Every row belongs to one group in each of 4 separate groupings. Each group adds its own fixed numbers to the row, and there is some noise. The rows also spread widely along 11 directions, which tell nothing about the answers.
(in the rows, 128 means zero)
Some rows, each with its group in each grouping after it:
[ 98 118 124 103 160 122 134 121 153 137 165 131  99 115 132 127 115 122
 159 107 104 139  85 145 133 140 126 156 108 122 128 160 119 116 119 123
 148]	F G z_231 z_993
[103 128  96  80  90 171 150 142 145 156 134  78  99 134 130 180 165 155
 107 131 124 111 138 169 106 140  66 150 126 114 161 172 146  73 153 135
  77]	U G z_798 z_522
[ 96 150 100 116 111 125 154 132 161 155 149 166 141 130 109 125  93  88
 113 167 137 140 144 121 134  83 128 121 118 152 147 125 115 130 120 138
 139]	F A z_671 z_669
[ 86  97 130  78 127 153 112 128 118 124 126  79  91 107 125  80 116 115
 128 119 116 121 109 165 111 132 105 152 120 118 137 156 149 146 106 111
 130]	E Z z_254 z_669
[124 113 156 106 114 127  75 118 108 137  82  77 116 113 128  89 121 118
 129 130 111 154 128 140  75 153 111 176 104 120  99 124 146 136  73 125
 133]	E S z_798 z_837
[ 85 161 112 134 116 137 186 128 161 139 177 199 133 122 151 143 118 120
 133 139 142 141 130 141 156  64 153 155  88 153 109 161 110 108 137 131
 167]	U Z z_667 z_837
[116 111 105 101 139 109 152 115 117 143 159 115  99 116 103 134 157 160
 148  89 120 151  87 134 131 179 140 148 157 141 130 152 120  94 161 135
  97]	U B z_744 z_142
[ 98 140 131 116  86 127 143 125 141 164 170 150 138 102 150 170 145 155
 141 123 129 155 109 161 134 150 149 205 111 156 102 186  98  88 116 125
 127]	U B z_254 z_522
[116 113  65  85 135 144 180 137 147 123 144  99  88 146  99 127 131 114
 111 113 125  94 136 138 133 101  84  83 152 122 168 121 167 116 175 143
 100]	E A z_744 z_142
[ 76 121 102 101 110 158 171 127 146 147 144 122 108 128 124 145 177 163
 126 119 143 155 119 158 113 113  99 139 103 133 150 173 125  84 151 138
  97]	U S z_667 z_993
[130 122 135 170 104 137 157 149 131 122  80 152 163 177 145 185 206 151
 106 107 149 166 184 152 101 115 158  94 106 156 129  79 124  98 139 147
  97]	F S z_231 z_522
[120 107  98  88 115 117 155 115 131 149 118  98 114 148  96 140 155 150
 121 109 122 153 157 127 120 139 110 122 146 144 151 127 142 108 170 148
  87]	U Z z_671 z_993
[163 157  47  95 108 120 159 117 169 143 123 121 111 158  86 175  91 103
 101 117  99 110 182 129 121 109  99 101 159 126 156  98 142 122 165 149
 136]	E A z_667 z_142
[ 88 109 157 115  70 151 109 129 117 146  86 126 175 113 114 123 157 128
  95 165 151 175 141 142  87 150 144 160 117 159 145 140 106 113  82 120
  78]	F S z_231 z_522
[182 136 126 133 156 101 108 130 141 138 113 118 118 165 133 175 106 110
 134 122  94 121 133 129 122 136 131 116 122 125 128  87 134 132  96 166
 140]	U G z_667 z_993
[100  98 111  89 123 121 160 124 176 145 128 119 155 164 137 174 159 125
 115 121 130 150 160 136 126  93 118 115  99 156 125 124 124 135 135 146
 116]	E B z_667 z_993
[ 82 108 148 115  76 157 152 146 116 131 101 116 153 125 142 114 185 143
  90 165 173 150 156 133 101  98 122 146 102 163 139 135 141  97 128 140
  79]	U S z_798 z_142
[117 126  94 109 110 103 170 117 140 141 133 127 131 145  97 146 164 137
 115 129 149 157 148  99 130 136 131 108 148 157 144 117 140  74 172 164
  66]	F Z z_231 z_837
[ 57 120 106  95  84 162 162 122 129 140 116 134 125 114 102  92 143 115
  97 152 151 156 142 150  91 105 104 123 112 139 162 146 123 124 134 116
  97]	E G z_798 z_993
[147 142 118 155 132 142 121 136 120 151 101 159 131 173 107 185 145 116
 117 119 112 157 124 176 105 149 145  81 120 131 154  89  96 130  97 137
 102]	U Z z_744 z_522
[101 112 140 115 117 154 142 145  86  87 126 110  93  82 125  57 119 127
 115 121 129 102 116 150 112 143 146 163 159 132 145 150 157 120 129 106
 132]	F G z_254 z_142
[ 92 101 137 111 157 131 154 139 155 132 156 151 149 156 140 157 132 112
 135 126 131 145 119 154 162  99 158 112 104 158 138 122 107 154 125 124
 142]	U S z_671 z_669
[ 83 150  70  77  69 178 137 129 144 169 117 100 102 120  91 133 122 120
  94 155 133 135 141 171  82 124  57 129 124 110 182 161 134 100 130 120
  89]	E S z_798 z_669
[108 133 123 127 131 129 170 146 170 134 175 148 143 149 176 234 157 141
 139  90 120 130 120 178 157 132 155 136  98 143 108 135 107 115 150 124
 149]	E G z_798 z_669
[119 121 156 128 134 162 126 154 124 123 138 134 131 131 151 172 124 113
 117 130 118 108 104 186 135 148 156 138 119 132 145 133 110 138  98 107
 130]	U G z_798 z_522
[128 161 103 127 121 107 126 115 157 180 141 163 122 139 114 150 114 101
 143 146 119 172 131 121 110 117 120 140  94 137 117 119 108 107 104 156
 139]	F Z z_798 z_522
[ 92 102 116  97 175 127 172 114 143 116 172 134  82 123 125  96 126 131
 158  88 118 134  93 141 149 109 143 136 118 132 128 154 130 140 152 122
 159]	U A z_667 z_993
[102 124 109 108 111 166 174 163 148 121 158 120 123 144 154 187 148 135
 108 133 138  91 132 176 157 104 123 114 128 144 164 149 141 101 149 136
 104]	U S z_254 z_669
[100 149 114 113  86 147 156 144 135 152 167 117 106  97 139 131 130 144
 118 155 145 114 110 144 139 124 106 181 130 133 137 177 137  65 128 139
 102]	U A z_671 z_522
[129 141  72 104 110 127 156 120 130 141 117 132 108 152  73 143 125 123
 102 132 129 138 145 130 123 139 120  79 164 137 182 106 131 103 164 145
  77]	U Z z_231 z_669
[140 121 107 122 138 128 135 127 142 142 103 103 106 162 117 156 173 151
 133 101 119 157 151 137  91 129 105 113 113 123 129 110 145  93 139 164
 108]	F S z_667 z_522
[130 108 130 106  94 117 135 125 110 129  98 120 138 136 108 102 132 114
  98 154 144 139 173 114 115 110 138 125 141 165 140 107 149 127 123 149
  95]	U Z z_254 z_522
[133 135 116 114 116 115 100 117 162 168 116 139 167 156 113 199 116  98
 118 135 106 163 129 150 109 155 131 128 108 140 132 106  83 133  81 137
 112]	E G z_231 z_142

New rows. What belongs after each?
[ 78 163  90 124 109 139 150 111 145 160 138 172 104  99 100  82 125 131
 139 130 127 182 123 137  84 100 111 166  97 129 120 165 108 102 122 128
 155]	F B z_667 z_142
[139 121 146 138 153 138 123 146 133 121 132 120 111 127 154 149 118 127
 150  83  93 122 121 175 127 145 154 164 119 122 107 128 128 142 110 109
 176]	F A z_671 z_522
[120 137 103  94 125 166 124 130 142 137 140 130 118 121 105 166  80 101
 114 122  92 104 111 186 130 159 125 146 149 117 174 153 101 136 116  94
 133]	U G z_231 z_142
[144 157  91 145 129 100 166 130 154 163 169 160 121 159 119 191 134 128
 138 125 132 145 119 129 153 128 142 107 133 145 132 106 112  87 142 169
 108]	U A z_671 z_522
[137 118 134 149 141 139 136 136 130 130  95 161 141 178 126 163 152 113
 122 115 128 163 155 162 110 110 155  84 102 146 133  78 112 154 116 133
 131]	U S z_798 z_522
[151 118 134 124 166 113 130 135 115 125 155 127 107 143 118 158 115 123
 141  93 104 125  95 156 159 176 173 123 160 135 136 106 118 134 130 130
 128]	U Z z_671 z_522
[121 144  81 127 147  91 159  93 128 139 148 166  90 124  77  97 116 128
 154  88 123 185  97 122 117 149 157 109 141 129 131 110 109 117 147 147
 138]	E S z_667 z_993
[172 108 140 120 178 111  89 135 129 116  82  94 114 168 121 126 105  97
 131 121  97 125 144 126 102 124 131  97 123 125 131  63 153 162  87 156
 147]	F S z_667 z_669
[101 143 113 136 148 134 125 116 139 155 123 137  98 141 117 120 151 133
 151 114 120 183 108 144  86 121 107 130  79 111 114 135 121 104 105 153
 128]	F Z z_667 z_837
[134 123 116 102 122 134 165 155 165 131 160 100 105 141 177 180 143 140
 123 131 120  73 149 137 156  84  88 154 113 132 120 155 175  73 152 155
 128]	U G z_744 z_522
[111 124  87  80 121 122 142 126 145 145 151  82  91 126 102 137 125 124
 119 138 126 114  95 129 127 155  84 115 150 115 169 140 144  82 138 154
  71]	E G z_231 z_993
[156 159  78 120  98 127 154 140 111 143 132  92  70 121 107 139 142 153
 113 128 126 101 128 127 114 148  84 134 168 116 155 131 170  43 158 168
  77]	U Z z_744 z_142
[131 108 117 108 149 142 114 133 120 131 109  84  85 154 109 134 158 144
 129 106 112 133 105 154  98 164  99 110 131 107 155 119 142 101 126 143
  78]	U G z_231 z_522
[143 123 167 157 132 114 137 153 132 118 120 130 148 149 175 154 148 124
 115 148 142 121 132 123 138  99 161 136  99 155 109  94 137 123  87 164
 127]	U A z_667 z_993
[102 135  90  96 106 163 150 126 168 164 118 135 120 153 122 167 125 113
 115 138 109 131 171 164 111  74  74 123  91 131 153 153 130 127 127 128
 134]	U Z z_744 z_993
[122 135 106 104 119 134 144 117 146 146 124 125  82 126 137 119 134 147
 148  92 102 144 163 149 100  98  99 177  97 122  97 150 148 113 152 121
 175]	U B z_798 z_522
[100 118 147 145 136 152 152 161 132 119 129 136 153 153 146 193 178 137
 109 129 147 136 105 169 129 144 165  94 116 147 155 116 107 111 114 142
  86]	F G z_667 z_669
[ 96  92 178  96 125 128 107 133 130 133 116 104 162 117 143 110 115 104
 119 153 126 148 141 127 126 122 146 179 105 159 109 143 128 153  81 118
 131]	F Z z_671 z_837
[ 93 140  94  98  80 130 172 124 168 160 157 170 168 135 108 179 112 103
  99 147 138 149 163 148 151 106 141 129 130 165 148 137  95 127 143 123
 121]	E Z z_671 z_522
[149 124 102  95 149 118 120 122 139 135 122 117 108 143  92 110  67  86
 124 128  94 118 147 128 128 116 117 124 148 130 148 100 138 165 118 131
 154]	U A z_671 z_142
[109 110 166 117  92 113 127 134  96 110 123 115 130  85 150  69 131 138
 121 152 150 131 132 113 128 125 165 192 131 166 106 143 154 110 109 135
 128]	U S z_254 z_669
[156 108 132  92 143  90 104 115 126 127 129 105 118 122 118 116  85 103
 140 122  94 120 136 110 133 143 144 168 146 145 114 120 143 141 113 142
 149]	U G z_254 z_142
[108 115  94  80 136 124 121 110 147 175 148 101  96 147  97 147 144 134
 145 125 113 159 105 139 107 145  78 131 115 124 144 153 122  96 122 159
  79]	U G z_254 z_522
[139 127 150 143 136 142 128 165 121 115 111 118 123 151 152 139 118 110
 112 139 122 105 145 155 133  98 137 114 114 134 135  94 149 140 103 136
 142]	U Z z_671 z_669
[ 80 112 104  66 119 135 119 106 156 160 148 110 119 120 113 141 118 120
 142 112 102 156 114 166 114 145 102 161 107 128 134 173 109 136 114 114
 130]	E G z_254 z_669
[155 140 130 133 107 132 132 160 138 128 118 126 154 141 135 183 101 100
  98 154 118 101 153 146 139 133 146 121 150 148 161 100 127 129 100 141
 124]	F S z_671 z_993
[136 125 122 121 141 141 125 131  96 118 107 113  85 130  93  99 121 115
 122 111 115 134 118 152 100 164 141 110 154 122 155 103 140 130 130 122
 115]	F Z z_798 z_522
[102 107 136 103 117 108 152 129 112 133 166 116 129  95 121 114 145 155
 130 120 141 147  97 123 149 166 166 176 156 162 125 154 123  98 149 129
 102]	U B z_671 z_142
[ 87 128 125 147 106 165 164 162 135 117 131 122 121 139 159 168 185 146
 105 127 152 117 107 177 120 125 118 102 106 124 153 132 131  84 127 138
  78]	E G z_231 z_993
[140 158 107 137  90 124 145 130 157 157 109 150 139 156 135 175 140 129
 105 152 131 146 176 126 103  87 111 134  98 144 123 115 126  90 118 168
 124]	U G z_667 z_522
[ 76 101 150 130 123 137 142 131 112 114  99 147 130 114 120  54 135 112
 121 140 140 165 147 132  99  90 143 136 103 150 131 125 131 150 111 116
 144]	F G z_671 z_993
[111 166 104 140  82 140 162 145 149 152 141 147 136 119 135 163 137 128
 103 170 151 132 132 130 118 112 121 138 120 142 154 141 123  70 115 164
 100]	F S z_667 z_993
[126 155  96  91  69 100 157 105 151 160 146 149 141 103 102 137 101 127
 108 163 137 142 163  95 132 119 133 183 150 162 130 155 125  83 143 151
 119]	U G z_667 z_522
[185 175 102 153 108 116 132 148 144 136 116 132 117 147 134 181 100 108
 112 138 105  99 159 132 126 125 125 120 140 124 141  89 148  94 115 159
 137]	F Z z_231 z_993
[126 136 131 137 122 111 146 135 134 119 136 129 116 121 158 110 119 127
 140 112 124 131 147 132 131  98 137 164 108 136  87 119 155 119 126 137
 174]	E S z_671 z_837
[ 98  80 160 122 154 122 133 116 121 118  96 128 121 134 141  84 172 140
 152  84 120 178 154 138 100 101 146 154  84 149  85 127 145 147 128 119
 159]	F Z z_744 z_522
[118 129  93 101 127 167 155 137 172 152 136 123 132 167 127 213 132 123
 109 119 109 117 140 179 128 111 104 103 116 129 168 138 110 132 130 134
 114]	U A z_667 z_993
[100 136 117 133  75 152 164 144 123 134 111 108 120 127 150 160 191 171
 109 105 150 144 147 167  99 138 122 144 114 135 121 134 141  80 154 135
  98]	E A z_798 z_669
[159 182 100 126  80 115 138 154 171 149 135 140 145 133 140 184  78  90
  93 191 125  84 171 112 140  97 111 139 135 141 148 113 147  80 111 163
 130]	F G z_231 z_669
[102 128 147 128  78 136 160 144 116 123 111 125 144 117 149 123 168 154
  97 151 164 139 156 128 120 104 148 159 115 162 124 136 143  89 133 147
 103]	U Z z_667 z_669
[126 161 114 125 123 124 122 126 142 168 171 179 135 113 115 163  73  90
 131 157 110 136  85 150 148 144 146 157 126 140 140 149  83 124  84 126
 142]	U Z z_744 z_142
[ 97 131 112  74 105 150 147 133 162 140 160 126 144 104 117 153  78  91
  96 174 124  96 127 140 148 121 125 154 144 145 173 171 116 125 114 121
 123]	F G z_667 z_993
[120 101 165 134 147 124 140 164 135 105 123 133 153 145 161 139 129  96
 110 159 140 103 135 127 146  93 157 108 114 161 131  98 144 139 100 144
 125]	F G z_744 z_669
[141 149  94 132  93 123 154 131 135 144 111 121 114 147 124 167 155 141
 116 106 123 142 161 148  97 132 115 115 125 130 131 102 140 103 148 147
 118]	E B z_798 z_993
[141 102 110  81 186  97 135 110 159 129 151 126 109 151 110 138  88 105
 154  99  96 130 124 123 155 118 148 119 133 139 130 114 129 161 140 138
 167]	U S z_667 z_669
[157 140 111 144 119 108 154 151 126 128 115 104  88 152 139 112 157 148
 123 130 137 114 168 108 113  84  97 119 123 130 116  92 185  78 151 181
 117]	U B z_671 z_522
[142 137 150 149 107 143 138 151 111  99  98 148 139 114 138 111 106 111
  98 137 126 110 162 149 117 111 180 141 142 149 128 103 138 144 106 115
 160]	F B z_667 z_522
[134 132  87  82 120 121 122 121 135 151 132  97  93 128  81 111  84  95
 113 142 110 122 131 132 122 139  93 120 157 118 161 120 144 124 122 142
 106]	E Z z_671 z_522
[135 150 125 150  97 157 159 150 102  98 103 155 111 112 134  97 108 117
 101 123 129 104 170 156 113  94 154 142 135 136 133 107 150 137 139 106
 169]	U A z_798 z_142
